The first 9 rows are patterns. Each new row is the sum of 3 different patterns, raised or lowered, with some noise. Before adding, each is slid sideways (what falls off one end comes back at the other) and multiplied by a number that may be negative. Names go in the order of the patterns.
Known rows, each followed by the names of its patterns:
[ 14  -3  11   0 -21  29   4 -26  22  -6   6  40   3   1   9  20   1   7
 -13  30  -7  -9 -11 -13   2  18  -2  38  -2 -11 -23 -36 -17  40   1  -2]
(0)
[  7  -3  -2   7  26   6   2  -8  -9  -1 -27  16 -11   3   2   0 -19  -5
 -18  25   6  28  11   2  -6   6   4  36 -18 -13  -4   0  13   4  -6  28]
(3)
[ 28  11  -5   3  -2  17   7 -13  10  -3  11   2   7  -3   3  -8 -14   0
  -4   1  11  -3  -4 -20   4  39   5  -7  -9  -1   1   7  16   7  -4  14]
(8)
[ -7  12  -1   9  -5  -8 -23   8   1  19  -2  -4  12  -4   8   1 -16   1
 -18  -9  26  -5  31   0   3   4 -14  -9  40 -14 -40  -1 -13  -6   8   7]
(5)
[ -5   1   5 -18 -36  10  -7   0   1  -1  -7  17 -36 -10   7  21   3   4
  21  -3   3  13 -11   3   3  -3 -26 -16  13 -29  10 -11   8 -30   6   0]
(2)
[  7  22   0   2  40 -17   6  -4  29   6   7  13  40 -40  -2 -21 -13   3
  -5  11 -22  40  -4  -6 -14  -1   4 -24 -21   1  40  -8 -27  -1  -7   1]
(6)
[-13  11   4  19 -10  -7  36 -15   6  22 -13   7 -15  -3   7  -7   9   3
 -25 -13 -33   7  18  -7  -1  -6 -10   5 -14  -3   2  25   2  24  -5  -3]
(7)
[  6   4  -1  -7   8  -1 -12  -1   7  -1 -40 -14   3 -10   3   8   7   5
  20 -20  20  -5  34 -11  25   3  11   3 -16 -11  -4   0 -40   4   8   2]
(1)
[-11  18  -4 -10  -2  -8 -11  21 -32 -12  -6   0  -7  26 -20  -2  21   0
   9   9  -9   7  -2  17   8  -8 -12   3  40  -2   0  -3   3 -10 -15  -8]
(4)

New rows. What belongs after each?
[ 10   8   5   6  -9  37  20   6 -19  -1  -1 -27  17   6 -12  13  -2  -4
   5  30  25  -2  28 -26  18  -2  16   0   4   6  -7   3  34  35 -15  -3]
(8) (2) (4)
[  7   2  16  -7  13  -5  -4  35  -1 -19  14  -4  18   1   6  18  15  27
 -35  17   4  27   4  15  23  32  -3  -6  -6   6  -2  11  37 -21  50  10]
(8) (6) (4)
[-21  -9 -30 -27 -28  27 -15 -25  -3  -4 -30 -32   6 -22 -20  -2   1  -2
 -16 -35 -40  13  -5 -29  -6  -7   0  -8   4 -26  10 -21 -36 -37 -32  -5]
(8) (2) (1)
[ -2  18 -19   9  -3  -4 -15 -14 -25 -24 -19 -11 -28  -7 -10 -23 -15 -20
   5 -39  10 -22 -11 -17  -2 -14  16  13 -21 -31   1  17 -16   6  -6 -23]
(8) (2) (1)
[  3 -16  20  11   6  -3  26  -1  -9  -1  -3   0  20  13  -5  -8  13  24
  12  19   0  -1 -14  21  -2  -4 -12 -16  -2   0  33  -8  -1  15  -7   3]
(8) (2) (7)
[ 20  42  10 -16   8  59 -14   4 -14  20 -42 -39 -11 -51  20  -2  -8   1
  -7 -20 -10 -62 -23   9 -39   0  23 -22   7  13 -27  45 -27 -44  28   7]
(0) (2) (4)
[-32   4 -32 -31 -62 -22 -25  24 -35 -55 -26 -14 -23 -23 -33 -10 -18 -10
  -8 -24  43 -21 -13 -10 -55  -1  30 -23 -60 -14 -46  -5 -12 -31  -2  -8]
(5) (1) (4)
[-28 -43  -9 -13 -27  41 -19 -26   0  17 -11  13   9 -17 -42  -9 -44 -18
 -24   7  -5   4 -71   5 -10  -6  -8 -34 -18 -22 -41  -8 -28  11 -16 -59]
(3) (5) (6)
[ 18  12  -4   5 -13 -12  15  18 -21  18 -22 -16 -14  -1  26  -5   3  10
 -38   4  47   1  51  -1 -24  -8   1  -6  -3 -11  10  -1  16 -32  -3 -29]
(5) (2) (7)
[  5  10  46  18 -27  28   4  24  15  36  25  33  26  33   6   4  13  37
  22  21  20  19  46   5  26  24  11  23  14  19  31  14  59  20  27  21]
(8) (5) (2)
[ -5 -39   6   7  36  31  24 -21  -7  10 -34  45 -31  -5  -2 -12  -7  -4
   5  16 -19 -54   2  16  -4  16  10 -22  16 -34  13 -35  47   0   1 -35]
(0) (2) (6)
[ -9  25 -22  17  22  -9   0   6  52  18   4  20  72 -33  -5 -13 -17   1
  -4  30 -19  30  20  -5 -26  13  44   4 -15  13  45 -13 -26  11 -14  41]
(6) (7) (1)
[ 11  36  14  50  13  17  44  -4  27 -14  -8 -50 -14   8  42   6  44 -25
  30  36   0 -10  36   2 -21 -53 -23  16  15  15 -14  23  15  48  -2  24]
(3) (5) (1)
[ 10 -15   7   1   4  30  13  17  21 -15   6  34  28  67   1 -39  10  12
  27   9 -39  31  35  -6   5  33  11   6   1 -21 -12 -16 -30  15  -6   6]
(0) (3) (8)
[  3 -30   6 -61 -28   3  -9   0 -17 -17  -3 -43 -38   5  -6 -18 -24 -28
  -5 -46   0 -16 -28   2 -10 -22 -23 -39 -34 -25 -42   4 -15  30 -21  -8]
(5) (6) (7)
[  9  31   0  -4  14   7   0  29 -15   8   1   7 -21 -11  14 -21  23   2
  20  -9  27   7   0   1  11  -6 -12  16 -20   4  18   9   1  21  -7  -2]
(8) (2) (1)
[-14 -48 -49  19 -29  -9 -33  -7 -12  -3 -64  32 -19   0 -14 -15 -34   7
   7 -49 -36   8 -20   6 -16 -23  -3 -22 -80  -7   6 -13 -33 -41 -18 -29]
(3) (6) (4)
[-28  -5 -13  -7  12 -36   3  -4  45   5  -5   5  10   6  -3 -20   7  36
  -3 -35  -3  16 -12  16  18   8 -11  39   3   6 -18  24  -1  -7  19  31]
(8) (2) (6)
[-17   6   9  10  20  25   0   4   3  10 -10  -5  -4   3  14  -2  -9  -5
  33 -18   8  -7   5   5  14  -2  27  35   2  -5   2  -7  -3   9  21  -7]
(8) (2) (1)
[ 20   7 -27  -4  11  26  14  -7  23   5   0  -1 -13 -17  54   1 -33  -3
 -15 -13  33 -17 -20  12  -2   7  18 -15 -19  24  -1  15   7 -11  19   1]
(8) (5) (4)
[-4 25 11 18 38 10 -6 27  6 65 33 54 33 21 19 37 23 58  0 32 33 13 34 35
  4 41 16  9 34 21 44 26  5  1  9  2]
(3) (7) (4)
[51  0 30 58 46 35 22 64 32 33 -6 62 28 20 19 15 20 36 37 48  6 22  4  2
  1 41 37 20 14 31 33 31  6 47 28 -5]
(0) (2) (6)
[ -4   1 -26 -40 -34 -11 -24 -37 -11 -30 -22 -23   3   2  -8 -15 -29 -38
 -14 -18 -20  -4  -7 -30 -43   6 -27 -12  -7 -25  -2 -29   0 -21 -26 -21]
(3) (5) (6)
[  5  -5 -23 -33   8  27 -24  13 -12  10 -26 -17   8  -9  -5   8 -23 -27
  16 -10  11 -15  -4  -7  13 -36  16 -10   7   8  -6  20   7  -3  29 -11]
(0) (2) (4)
[ 44   5  41 -17  33  37  52  62  13 -19   7  33 -17   4  34  21  32  16
  16  46  18  24  12 -11  26  41 -11  22  23  -5  40  11  40  44  50  26]
(0) (7) (1)
[ 16 -11  28 -28 -22  -1 -20 -18  -2 -38 -21 -13  23 -13 -18 -51 -13  36
 -32  -6 -29 -11 -13 -26 -10  -8  -7 -12 -46 -13 -31 -26  20 -21 -59 -31]
(8) (5) (4)
[ 10 -10  -7  31   7 -33  24  32  12  54  25 -11  26  13   4   6  14  27
   8  23  -7  -3   5  46   3  22   7 -10  -6   7 -16  72  24 -20  -2 -24]
(0) (5) (2)
[ 27  27  11  21   2  14  31  24   3  25 -13  20  -8  21  12   7  19  30
 -17  35  55  13   5  15  -1   0  27  14  17   1  31  14  54  11  36   6]
(3) (5) (1)
[  2   5  16  19 -33  -1   3  12  19 -37   6  22   4 -23  26   5  14  24
   9   3  -1  -5  15 -21  38  18   4 -21   5  30   0 -16  46   5  -9   2]
(8) (6) (4)
[-15 -29 -29  -1 -34 -37  14   1 -13 -49 -45 -19 -17 -67  -4 -16 -17   4
 -30 -11 -46  -9 -57 -26 -22 -46 -19 -17  -4 -12 -33 -40  25   9 -42 -24]
(8) (6) (4)
[-14  -1 -13  -7 -22 -10  46 -12 -30 -20 -10   7 -16  -7   8   8   4   2
  -9 -15 -15 -11  37  -5  -1  22 -18   5 -16   5  14 -11 -33   0 -35 -21]
(8) (5) (6)
[-11 -22  33  43  23  19  20  -3   3  31   6 -59  35  15  37 -30   1 -22
 -20 -32  57  -3   3 -11  26  26   7  15 -40  25  12   9  -2   9  30  25]
(3) (8) (6)
[ 24 -18 -12  12 -10  25  13 -18  16  38  -2   3 -12  38  28   8   4  17
  23  -2   3 -21  16  36  22  24  43  30  51  14 -25  26  38  23  46   7]
(0) (3) (6)
[-19  31 -21   5  29 -24  37  -2 -13  -7 -10  -1 -26 -15 -18 -34  16  12
  -3   0  20   5 -16  14 -22   5  30  25  31  -3   3 -10  -3  15  73 -24]
(5) (2) (7)
[-30 -20 -20  -3 -11 -25  -3 -25  -4  -9  -3  -9 -10   3 -11 -22  -3  -5
 -14 -26 -22 -26  -8  11 -29   1 -20 -32 -22 -17 -28 -28 -20 -19  -7 -17]
(0) (5) (4)
[ 12   2  -1  19  22  15  23  -6   4   5  25  16  -7  24  16 -22 -22  -1
 -28   3   7   1  -1  50  -2   2  12  -5   5 -19 -13   4  25  -5 -38   8]
(6) (7) (1)
[-29   7  -3   5  34  11 -23  -7  -2  -5   1   2  -7   8 -35 -22  -7  -2
 -27 -29 -71   6 -26 -14 -39 -14  14   5 -20  -7  31  -4   1  -7 -17   7]
(0) (8) (1)
[-17 -11   1  22 -22 -21  -6 -35  19 -22  -2  -8  19 -13   1 -14  -9  -9
 -21 -16 -62  -8 -27   6 -14   2  -1 -21 -15 -19 -42   7   2  23 -42 -49]
(3) (8) (1)
[-11 -26 -15 -46  22  17  21  -3 -28 -14 -32  -6 -46  -8  -6   9 -11 -26
  16  53   3 -59  14   7   1  -4  17 -15 -32   4   5 -41  18  13 -13 -20]
(8) (2) (6)
[ 26  37  30  43  52  23  22  71  18  15  10  11   5  13  45 -14  31  35
  29  -2  27  65  35  27  37  15  -5  29  18   9  39   8  27  16   5 -25]
(8) (2) (1)
[ 19  12  29 -28  12  -4  18  10   2   4   8  10 -30   7  18  -9  -1  -5
   2  -3  10   8   9  18   9 -19 -19 -12   8  -6  -5  11  12 -44  36   9]
(3) (5) (1)
[ 17   0  -7 -20 -25  -9 -27 -24 -19  15 -11 -24 -12 -13  -4 -12   9  -4
 -18  24 -20   7  -6  13   8  -6   2  30 -27  11 -18 -11  -2 -31   2 -11]
(8) (6) (7)
[ 48  91   8  33  25   3   1  35  27  19  -1  24  -1  44  -2  -6  27  25
  24  -8  19   3  20  32   6  17  31 -14  18  -5  40  30   6  59  11  -8]
(5) (2) (1)
[-34 -16 -44 -14   5 -29   0 -11 -54 -29 -16 -21 -17 -25 -26  -4 -41 -22
  21 -23 -32  -5 -46 -27 -29 -30 -58  -6 -39 -21 -63 -18 -33 -11 -21 -26]
(0) (1) (4)
[-15  -1 -10   7   6 -12   3 -14   5  22  11  -3 -44   0  -4  -1   2   7
  22  18   9 -14   9  14  10 -11   7 -20  28  24  18 -15  16   6  34  17]
(8) (5) (4)
[ 12  13  10  16 -22  12   8  20  14  -8   2  33   7 -27  20  27   4  32
 -13   0 -11  21   5 -19  37   7  21  -8   1   6  -3 -25  34  15  35  -6]
(8) (2) (6)
[-35 -12 -50   3 -64 -28 -53 -51 -22 -27 -50  35  -2 -22  -8 -24  53 -35
  19 -68  -7 -11 -15 -15 -22  -1 -22  11 -40 -14  17 -18   3 -18 -32 -34]
(8) (6) (1)
[17  1 22 34 35 47  0 15 32 20 24 44 38 13 20 42 50 12 14  6 26 29 12 25
 44 29 12  2 -6 12 42 13 18 37 14 40]
(0) (3) (8)
[ 19  19  28 -10  84  28  37  52   4  27  41  48   3   7  20  18  36  19
  54  10  41  -4  22  22  27  -9  -2  27  11  16  21 -24  42  43 -36   7]
(2) (6) (7)
[ 15  10  27  25  -2  34 -47   5  20  27  25  28  -7  40  41  25  12  23
 -12  18  -6 -25  23 -25  16  12  23 -15   2  -3  16  22   5 -34 -24  19]
(5) (2) (4)
[ -8   4  24  17   3 -17 -22 -10  29   5 -43  37 -22   8 -21  27 -23  19
  25 -38  22   3  30   8  47   8  37 -38   0 -25 -13   3  -4  15   0  39]
(5) (6) (1)
[ 40 -22  24   2  -7 -18  22  10  -4   7   7  -2  31  -3   5 -44  19  19
   9  11   5   4  35  31  23  27 -26  74 -43  38  25   5  33 -10 -39  23]
(5) (7) (1)
[ 20   9  -1  25  23  40  13  19  62  24  30  13  45  21  56  39  31  15
  19   4  -4   1  41 -15  22   3  44  37  30  27  12  11  29  14 -22   9]
(3) (5) (2)
[ 29  27 -13   2 -27 -22 -15 -28 -38   8  16   3 -27 -12 -46 -11 -44 -18
   1 -10  11 -29  -3 -10 -64  -7  -9 -51 -14 -15 -34 -23 -14 -18  -9 -10]
(0) (7) (1)
[ 15  13  20  29   3  41  29  55  22   6   6  25 -17  18  32  26  13   5
   8  23  35  34  37  38   4  34  16  25  21  21  40  24   6  12  17  18]
(3) (7) (1)
[ 21  24  16  13  10 -15  51  43  31  27  -5   1  10   4  47  17 -14   7
  -1  28  14  25  23  26  41  31  17 -10   1  34  41  42  15 -12  55 -21]
(3) (8) (7)
[-43  -9 -10 -15 -33  27  -4 -38  -2 -38   0 -48 -16 -29  -2 -20 -30 -29
   4   7 -30 -10 -39 -30  22 -26 -33  13   6 -18 -36 -24  11 -62 -33 -29]
(0) (2) (6)
[-29  17 -10 -24  19   4 -30  27 -18 -11  14  -1  11   3 -13  16  13   2
 -13  -5  23   5  -7  37   2  21  15 -15 -23   6 -39 -17  -6  27 -36  -7]
(3) (2) (7)
[  2   4  -5 -19  10  -2  13 -26 -25  32  -4  48  10  14  29 -12   8  45
   9 -22  32   4  13  -1  11  -3   6 -24  19   3   8 -40  30  15  14   5]
(3) (8) (5)
[-32 -18 -35  48 -22 -42 -17 -20 -56  -2 -10  22  33  27 -14 -14 -20 -32
   7  20  -5  -8 -33   1  14 -10 -10  -2 -25 -28 -20  16  -3  27 -10  -4]
(0) (3) (5)
[-13 -13  -6  -4   0   1   2   7  37  -2  18  -3 -22  12   4   2  18  -4
  22  32  15   4  -3   3  52  25  12  15  -9  15   1  11  -2  10  -2  -3]
(8) (7) (1)
[  8  10  22  25  38  17  16  34  23  11 -13  18  18   3   1 -10  19 -11
  24  -2   0  30  19   4  13  -3   5   8   3  39  24  27   9  15  -9   0]
(2) (6) (1)
[-16  -8  -9   6 -27  28   0  19 -25 -32 -11  -9  -6  -1   7  -9 -25 -18
  -3 -16 -48 -20  -8  11 -43 -35 -41   9 -10 -53  10 -27 -45  35 -58  -9]
(6) (7) (4)
[ 63  28  38  12  19  19   6  22  23  18  45  44 -27  23 -12  16  30  19
  21  47  13  27  48 -14  38  28 -36  22  35 -10  41  38  28  40  17  -9]
(0) (1) (4)
[  0  -4  -4  -4  26   3  22  -1 -15 -15  32  -6 -32  -4   6  -2 -20  -6
   0  12   3  13  -5  -7  -4 -17  19   5  19  -7  22  -8  11  -7 -11  -3]
(3) (5) (1)
[14 17 26 13 37 38 36 26 45 33 27 15 45  4 18 56 24 50 25 52  7 19 18 56
 11  4 -4 49 33 30 13 11 29 10 20 16]
(3) (5) (2)
